There are 3 ways to turn a row about zero (a turn may also mirror it). The second row of each pair is the first, turned, with some noise. The first 30 pairs use one turn. New pairs use 3 turns, one after the other, and a turn may come again.
Some pairs, each with its turns in order after it:
[-13  -5   5 -20   1 -16  11  -5  22]
[20  4 10 28 -4 15 -6 -7 -1]	k_775

[-18 -14  -6   4 -23  15 -17  14 -10]
[-25  15  -8   9  -7 -17 -15   5  22]	k_775

[ -5 -17  -9 -19  22 -21 -11  -9  18]
[-16  21  -9   9 -11 -22  -3 -23 -13]	k_776

[ 5  0  4  8 17 -6 20 -9  8]
[ 11   3 -18  10  -3  17   7  11  -6]	k_256

[-23  -9   8  10  14  21  -9  10 -20]
[ -2  -7  12   7  15   1  36   4 -10]	k_776

[ 22  19 -18  14   1  18 -18  -5   8]
[  7   0  26 -15 -23   8  -8  14 -15]	k_776

[18  5 12 -2  5  9 13 -6 18]
[ -6   4   3  19   3  10   4  18 -17]	k_256

[ 12 -15  -2 -18 -12  12  -3  -1 -12]
[-16 -12  13 -12   8  -4  -4 -12  16]	k_776

[ -3  12 -16   6  -7  -2  20  15  -1]
[ -9  -8  12 -15 -11  19  -5  -1   8]	k_775

[  8 -16   5   9  -1 -20   8   0  -6]
[-2  9 11 -2 24  9  6 -3  2]	k_775

[ -5 -13 -19   9 -10 -18 -12  13   4]
[ -1  16  -2  -3   4  -1   1 -16  30]	k_775

[ 13  11  -5 -11   3 -17  21   3   0]
[-10   4 -20   1   2  11 -22   5  -4]	k_776

[-12 -20  17  -6  -6  17   3   0  -3]
[ -6  27   6   6   7   1  13 -14   2]	k_256

[-17  -3  10   5   8 -15 -21 -23  23]
[ 19   9  -3  18 -22 -22  12 -16  -9]	k_776

[ -6  14  22  18  21 -22  21  16 -21]
[ -2   6 -15  39  24  16   0  21  -6]	k_776

[ -4  -9   7   4  21 -11 -19 -22  -2]
[27 -3 15 -6 -7  7 21 -4  1]	k_256

[-21  17  17  -8  16 -11 -15  10  19]
[ 27   9  16  11 -25 -14  14   3   2]	k_775

[-14   2  18   1  -4 -11 -15   9 -18]
[  8  -4   0   6  -5 -14   3 -30   5]	k_256

[-16 -19 -10   8   9   3   6 -10 -23]
[  4 -10   6   1  31 -12  10  -7 -16]	k_776

[ -1   8 -18 -14  22   3   3 -17   0]
[ 11 -26  -5   2  -7   0  -1 -20 -12]	k_775

[-13 -22  -7  23  10  11  17 -17 -12]
[ 18  -6   9   0  30   5   7 -20 -21]	k_776

[ -5  13  -9 -15  17  19   8 -15  -2]
[13  8  9 10 18  9 -6 20 16]	k_256

[ -4  18 -21  16  -4  13  -7  11   9]
[ -6  -2   4  -2  -9 -23 -15  22  15]	k_256

[-12  23 -22 -22  15  19   2   8 -11]
[ -3 -26   7 -11 -26 -12 -21  -9  -7]	k_775

[ 21  -7 -18 -23  22  16  -6 -22  21]
[ 3 -4 27 -2 20 26 15 35  0]	k_256

[-12 -18 -19   9  -7 -15  -1   5 -13]
[-17   4   8   4  10  -1  -3 -19  24]	k_775

[ -7   4  17 -22   3  -4  -6   9   7]
[-3 -6 -1 13 20 -9 15 -7 -2]	k_256

[ 12  11   4  15  -7  -9 -22  -8  16]
[ 21  11  13   6 -27 -10  -9   6   3]	k_776

[ 23  -7 -23 -20   0 -18 -13   0  -9]
[ -8 -32  11 -21   8  14  -5  -4  -1]	k_256

[-22  -6  16  -6  14 -11  23  -5 -13]
[ -6  -5  36  17   6   1   9   2 -14]	k_775

New pairs, each followed by its turns in order:
[ -1   4   6  16  -8  10   0 -13 -19]
[-20  -2   2  -4 -11 -12   7  -9 -18]	k_256 k_776 k_256

[-18  13   2 -15 -17  21  14  -3  19]
[ -9   5  -8   5  18  13   4 -10 -34]	k_256 k_775 k_256

[-18  20   5  17 -14  16  -5  14  20]
[ -6  23  -1 -12  -6  -2 -13  35  -7]	k_256 k_776 k_776

[-16  13   1   4  14  12  19  17 -16]
[  7  -9  -2 -18  10   0 -22  27   5]	k_256 k_776 k_775

[ -8 -10 -21   7   4  -6  -3  20 -22]
[ -3 -14   1  26  -2   3 -12  -7  25]	k_776 k_775 k_776

[ 12  15  17   8 -17 -15  22  21 -22]
[ -2  14 -13  30  22  -7 -28  -3  -4]	k_776 k_776 k_256

[ 22   6 -22 -20  18  -4  13 -11  13]
[ -5 -13   3  -8  11 -18  10 -36   9]	k_775 k_775 k_775

[-20   7 -16  -3  13  -5 -13  21  16]
[ -2 -16  17 -15  20 -28  -7   4   0]	k_775 k_256 k_775

[ 10 -14   9  21  13 -21 -22   5  11]
[ -2 -12  26 -23   2 -17  17  12  -2]	k_775 k_776 k_776

[-23  -9  -4   2 -22  22  18 -12 -20]
[ 26 -13   5   7   0  37  -1   5  13]	k_775 k_256 k_775

[-16  17   1 -11   1 -14 -14  -9   4]
[  9  -5   8   5 -30   5  -2   6  -5]	k_775 k_776 k_776

[ 17   2  18  13   5 -23 -20 -10  22]
[ -2  10  22 -22   9  -4  35  10   1]	k_775 k_256 k_776

[ 22 -12  14   4 -16 -13  -9  13  -5]
[-18  -3  -9   6  -1   1 -27   8 -16]	k_776 k_775 k_256

[ 12  20 -13  12   5  13 -21  18   8]
[  5 -13 -29  -3  17 -17 -18  -3  -7]	k_256 k_256 k_776

[ 16 -17 -18  19  -7   4   3 -19 -16]
[-17  -9  -6  23  28   6  14   4   6]	k_775 k_775 k_775

[ -6   7   8  -8  13 -23  10  11  23]
[-11  19   1  -1 -16 -20   0  13  14]	k_776 k_256 k_776

[-9 15  5  3  3 11 -9 -8 -2]
[ 9 -1  7 -5 19 -6 -4 -1  9]	k_256 k_256 k_776

[-22  13  15 -14  10  22  -5  14  14]
[ 12 -13   9  -4  -1  -4  40  -4   2]	k_776 k_775 k_776

[ 17   0  18 -12  15 -10   0  -5 -23]
[ 18   6  -2  15   6  -5  27  13 -13]	k_775 k_776 k_776

[  7 -16  -9 -20  15  -4  12   4 -10]
[  5  -7  14  13  -4  20 -15 -10  10]	k_775 k_256 k_776

[-16   7 -22 -19 -11  15   9  22  15]
[  2  18 -10   1 -12   3 -22 -14  29]	k_775 k_776 k_776

[ -7   9   7  -7 -19   3  11  -3  15]
[ -8   2  -3  12  13  -8   6 -12  15]	k_776 k_256 k_256

[  3  -2 -12 -14 -11  -2  11 -20 -15]
[  4   1   2   8   5  11 -13   8 -26]	k_776 k_256 k_775

[  9   7 -15   6 -20   0  22   6   6]
[ -1 -16  18 -20   2   2  -9  -3  -8]	k_776 k_775 k_256

[-19 -14 -22  17  -7   2   1  -7  22]
[-12  31  -6 -16 -12  -8  -8  13   8]	k_775 k_775 k_256

[-13 -13  22   1  12   1 -17   2  12]
[-18  25  -8  15  -2   7   5   6  15]	k_776 k_775 k_256

[  3  -5 -10  21 -15 -21  -8 -17 -20]
[ 23   2  -2  20 -13  -1  13  27   4]	k_776 k_776 k_776

[ -7  -3  10  12 -18  -2   1  18  18]
[-24   4  21  -1   6   1 -13   4   2]	k_776 k_775 k_256

[  7  -8  21  16 -20  19  11 -12 -22]
[ 16  11  -7   2  16 -17   4 -19 -29]	k_775 k_775 k_256

[ 23  -6 -10  19 -15  14  -2  -3  -4]
[  3   1 -18  24  17  -3   0   4  16]	k_775 k_775 k_775

[ 21  21  15  13 -19 -10   9  17 -23]
[  7 -20 -26   0 -11  34   6  14  12]	k_776 k_776 k_776

[ -3  -9   2 -18  18  10 -19  -2  18]
[  2   7 -15   0  15 -25 -18   7   5]	k_775 k_256 k_775

[ 19  -5 -13  21   3  16   9   7 -22]
[16 -1 28  6  6 -2 15 15 16]	k_256 k_256 k_775

